All groups share one centre, and each spreads out both ways along 13 directions, with some noise.
In the rows, 128 means zero.
Known rows, each followed by its group:
[107 142 161 138 115 116 101 145 110 149 113 140 158  92 113 133 151 175
 107]
K881
[154 165 188 169 121  95  88  96 169 116  91 105 172 162 112 114 117  93
 116]
K881
[ 97  86 126 118 162 146 120 163 148 113 132 136 123 124 119 168 121 143
 112]
K421
[124 127 114 111 126 202 177 102 162  94 191  92  83 128 114 145  69 110
  95]
K881
[131 170 144 161 125 149 126  96 110  90 147 102  96 169 209 127 107 157
 125]
K682
[123 116 109 124 179 128 121 101 129 113 103  92  85 132 162 134 138 134
 162]
K682
[105 141  77 126 139 120 132 128  95 132 148 142 131 105  87  88 168 168
 172]
K881
[141 136 101 146  99 138 129 111 156 106 118 137  71 140  94 141 138 148
 178]
K269
[143 147 103 143 150 105 109 122 153 118 110 156 108 147 142 119 129 163
 146]
K269
[159 137 162 118  76 117 112 155 136 102 149 174 109 124 159 161  94 102
 117]
K682
[142  84  86 132 141 152 106 157 185 114 100 135 151 172 107 134  67 111
 127]
K269
[114 145  86 171 128 119 101 147 150 124 117 190 135 146 132 115 130 175
 141]
K421
[145 209 115 162  68 168 112  92 154 120 128 149 120 150 139  91  87 147
 111]
K269
[131 119  85 195 120 150 151  92 117 136  79  86 117 153  92  84 149 138
 174]
K682
[125 135 100 124 133 122 115 125 123 124 125 143 122 100 132 111 125 133
 151]
K269
[128 187  96 121  92 145 117 124 122 156 116 154 160 154  92  62 146 133
 133]
K269
[125 158 196  80 104 131 118  67 118  85 158 115  83 104 116 180 142 129
 139]
K682
[103 158  91 149 104 142 127 100 130 121 143 159 132 131 100 115 143 151
 158]
K682
[ 80 108  61 142 137 108 120 104 113 117 172 124 175 114 131 148 140 156
 209]
K269
[113 114 135 157 165 111 120 110 117 116 143  83 168 116 116 127 123 189
 130]
K421
[100 110 141 158 177 113 111  93 123 102 105 104 125 130  88 138 160 189
 152]
K682
[148 186 136 102 154 111 143  77  98 123 133 122  78 137  99  72 182 178
 144]
K682
[121 148 179  98 127 106  73 143 135 130  81 172 152 178 123 137 163 101
 112]
K881
[152 164 130 102 133 145 110 128 154 144  94 157 112 118 144  95  98 112
  76]
K269
[115 136  79 129 143 164 147 124 106 167  79 135  87  96 120  71 154 137
 121]
K421
[137 130 123 125 127 148 145 139 128 106 165 146 149 201 145 114  96 103
 107]
K421
[ 96 143 183  73 183 141 124  60 120  96 142 155 122 141 130 145 132 122
  75]
K269
[116 106 136 182 126 162 128 140 132 107  93  94 103 198 135 143 138 127
 139]
K421
[149 138 154 130  97 128  97 159 133 108 110 122  94 104  72 126 141 151
 151]
K269
[127  95 136 101 175 161 155 108 151 116 100 101  92 167  84 121 137  64
 110]
K421
[126 103 120 127 144 131 128 149 148 116 147 134 119 115 146 161  93 165
 109]
K421
[ 61 118  74 155 131 168 123 111 164 131 132 121 131 118 100 162 136 172
 148]
K682
[174 145 145 140  91 112 130 142 110 130 113 113 106 153 133 111 141 140
 149]
K881
[128 160 103  96 159 133 110 165 171 110 129 127 116 140  76  60 148  22
 149]
K881
[150 126 129 134 116 112 121 123 191 147 125 106 148 106 102 158  97 148
 117]
K682
[141 149 110 134 112 150 130 157 120 108 154 161 102 110 122  93  99 143
 114]
K269
[128  66 105 109 205 141 145 112 144 161  76  83 149 139 113 123 107 148
  92]
K421
[ 94 110 139 143 168 163 161  76  38  91 158 101 165 130 128  75 117 121
 111]
K682
[139 143 121 144 103 146 130  77  98 122 131 122 141 164 191 135  92 178
 128]
K421
[183 121 169  92 104 121  95 162 157 114 100 123 101 161 153 161  98  97
 122]
K269
[191 154 170 162 104  74 120 105 110  95 116 143 116 187 101 100 149 156
 165]
K682
[142 175 118 106 139 145 142  64 124 114 128 104  85 206 151 107 149 131
 152]
K682
[105 149 122 144 114 149 163  73 136 157 119 123 119 156  86 132 171 153
 123]
K269
[120 141  79 124 122 194 171  93  94  84 165 106  89 189 121  78 123  77
 165]
K881
[146  99 143 130 134 120 145 122 176  82 155 106  74 117  81 175 117 111
 154]
K421
[159 127 178 146 157 107 157 103  91 113 127 104 126 165 124  97 137 137
 104]
K269
[131 169 109 142 178 102 123 120 181 108 158 152 115 160 120 111 127 189
 116]
K421
[137  88 150 150 141 148 137 114 100 102 106  94 122 101 113 115 102 101
 121]
K269
[ 93 133 114 122 180 144 111 109 137  67 155 134  95 155 139 142 130 150
 151]
K881
[143 138 129 175 108  98 123 119 141 124 150 152 187  76  94 102  84 133
 113]
K421
[145 126 105 164 144  73 124 102 117 133 136 173 169 114 155 120 104 197
 134]
K881
[150 122 115 105 104 143 160 115  78 133 121 135  94 105 131  96 134  88
 147]
K881
[170 149 156 165 139 107 129 158 139 130 113 114 116 109 134  84 113 129
  94]
K421
[168 127 121 118  93 125 123 187 139 155  77 147 112 164 112  95 149  54
 141]
K881
[ 74 139 138 149 129 161 102 124 134  85 138 128  98 140 121 170 149 174
 144]
K881
[126 139 187 110 161 118 130 175 156 109 177 107 143 137  81 120 131 113
  76]
K421
[164  86 192 116 145 137 149 105  93 109  76  82  66 116 104 128 139  96
 118]
K682
[ 95 112 151  75 161 185 152 103  93  69 169 156  79 182 145 155 127 121
 101]
K682
[181 113  94  79 124 107 158 184 117 146 159 163 102 139 147 123 113 163
 126]
K881
[148 125 132 177 116  86 119  70 136 119  94 110 133  99  94 129 140 135
 179]
K881

New rows. What belongs after each?
[ 82  83 161 121 174 159 113  91 154 118  70 113 150 152  73 158 136  95
  96]
K421
[123  78  81 174 162 147 152 132 146 130 117 136 161 137 112 104  80 135
 101]
K682
[148 149 182  53 167 137 138  93 114 123 139  83 119 142 104 108 131 141
  80]
K881
[114 121 107 135 195 140 145  92  88 109 127  97 129 169 139  82 141 154
 135]
K682
[160 131 198 126 159 118 124  84  87 111 106  54 131 126 173 106 109 113
 100]
K682
[121 127 169  99 132 132 151  70  83 100 149 126 135 126  59 109 151 127
 128]
K682
[181 142 178  84 106 126 133 113 132 107 149 120 121 209 169 152  95 110
 106]
K421
[113  95 107 130 121 160 162 116  81 133 104 107 134 173  44  93 178 115
 165]
K682
[111 154 135 211 113 130 110 129 124 146  99 165 211  90  98  52 102 114
  77]
K421
[151 106 122 166 132 115 135 104 187 141  75 140 113  85  48 131 114 151
 117]
K682
[ 87  97 131 159 156 169 111 157 182  95 113 144 105 198 140 188 113 149
 100]
K421
[107  68 126 146 132 180 149 166  91 131  81 149 117 134 100 110 129  97
  99]
K682
[111 137  87 138 138 170  76 118 167 101  81 170 145 165 124 108  85 114
 128]
K269
[160 179 166 201  88 159  94 131 141  60 108 145  66 166 131 108  93 172
 121]
K269
[112 109 116 169  80 175 175  53 108 138 132 138 140 127 133 167  86 190
 101]
K881
[137  64 135 182 114 165 164 148 115 119  95 100 116 157  74 130 118 131
 122]
K682
[ 50 163  90 144 109 196 107 157 126 146 149 144 125  80 196 141 116 149
  98]
K682
[130 153 143 162  94 147 171  93  87 129 145 114  87 109 151 115 141 137
 124]
K269
[ 95 156 112 148 198 158 112 122 100  88 136 101 121 174 144  62 140 152
 130]
K881
[163 100 117 134 121 165 169 200 128  98 152 160  57 116  82 100  96 135
  98]
K269
[132  93 132 127 150 159 156 117  82 114 146 124 133 130 184 129  71 142
  82]
K881
[148 106 127 159 112  76  89 106 168 110 101 144 153 116 103 161 117 115
 181]
K682
[121  50 109 157 156 109 109 175 176 140 103 123 175  77 108 165  81 129
 116]
K682
[ 94 105 104 204 195 141 127 128 114 100 127 101 148 148 159 100 112 168
 120]
K421
[126 146 117  85 147 140 138 138  99 163 133 112 118 114 136 103 148 182
 104]
K421
[153 117 174 155 120 130 144 117 133 133 109  90 132 114  81 124 115 154
  90]
K682
[203 158 145  77 121 110 153 131 105 149 124 105  59 102 161  92 128 131
 119]
K421
[136 104 120  88 190 112 128 128 136 108 122 160 101 131 126 130 126 133
 123]
K682
[125 129  97 137  96 145 142 132 111 145 124 163 138 179 123 124 138 165
 138]
K881
[ 86 122  55 110 148 136 107  93 233 125 154 184 156 103 130 187  69 125
 124]
K682
[108 140 116 153 169 144 141  73 154 133  76 161  96 182 118 119 156 149
 109]
K269
[164  94 133 131 127 110 144  91  88 137  86 133 155 183 144 114 120 118
 139]
K881
[101 158  98 144 101 155 132 100 115 133 126 141  99 110 114 121 154 174
 154]
K421
[139 216 164 123 121 114 101 129 118 140 121 131 124 120 115  68 164 156
 107]
K881
[164 125 153 181 144 151 151  98 115  97  85 104 100 140  63  59 114 131
 104]
K269
[126  78 113 144 161 141 136 127 144 148  63  93 128 151  71 122 148 131
 136]
K682
[ 90 101  92 195 177 115 118 165 108 120 109 213 162 115  63  76 146 207
 114]
K682
[159 122  98  86 120 111 135  80  75 122 106 135 118 174 134 108 156 115
 202]
K421
[131 137 178 167 110 138 121 120  95 117 107 123 136 114 131 109 120 134
  97]
K682
[145 163  86 130  81 202 115  83 196 121  80 145 103 143  80 103  71  88
 118]
K269
[100  97 142 180 117 187 157  98  83 120 120  54 128  70 138 123 100 114
 109]
K682
[115 113  68 102 126 138 145  71  94 146 133 132 166 138 105 115 130 160
 167]
K421
[ 97 130  86 140 164 147 128 122 139 148 107 140 133  97 118  99 126 149
 110]
K682
[100 124 127 187 179 173 154 111  76 134  98  90 127 119 137  60 128 173
  78]
K682
[ 96 134 143 152 167 122  89 105 148  91 109 115 156 139  95 111 142  81
 148]
K881
[197 160 147 105 147  70 120  66 122 114 139 151 167 158 177  94  77 140
 111]
K421
[117 125 106 147 122 135 152 150 126 156 130 130 112  95  94 120 151 167
 121]
K269
[123 209 117 130 156 146 141  29 117 133 127 121 128 156 136  57 137 156
 106]
K682
[147 142 108 141 140 110 120 154 155 147  85 181  99 136  86  99 155 171
 124]
K682
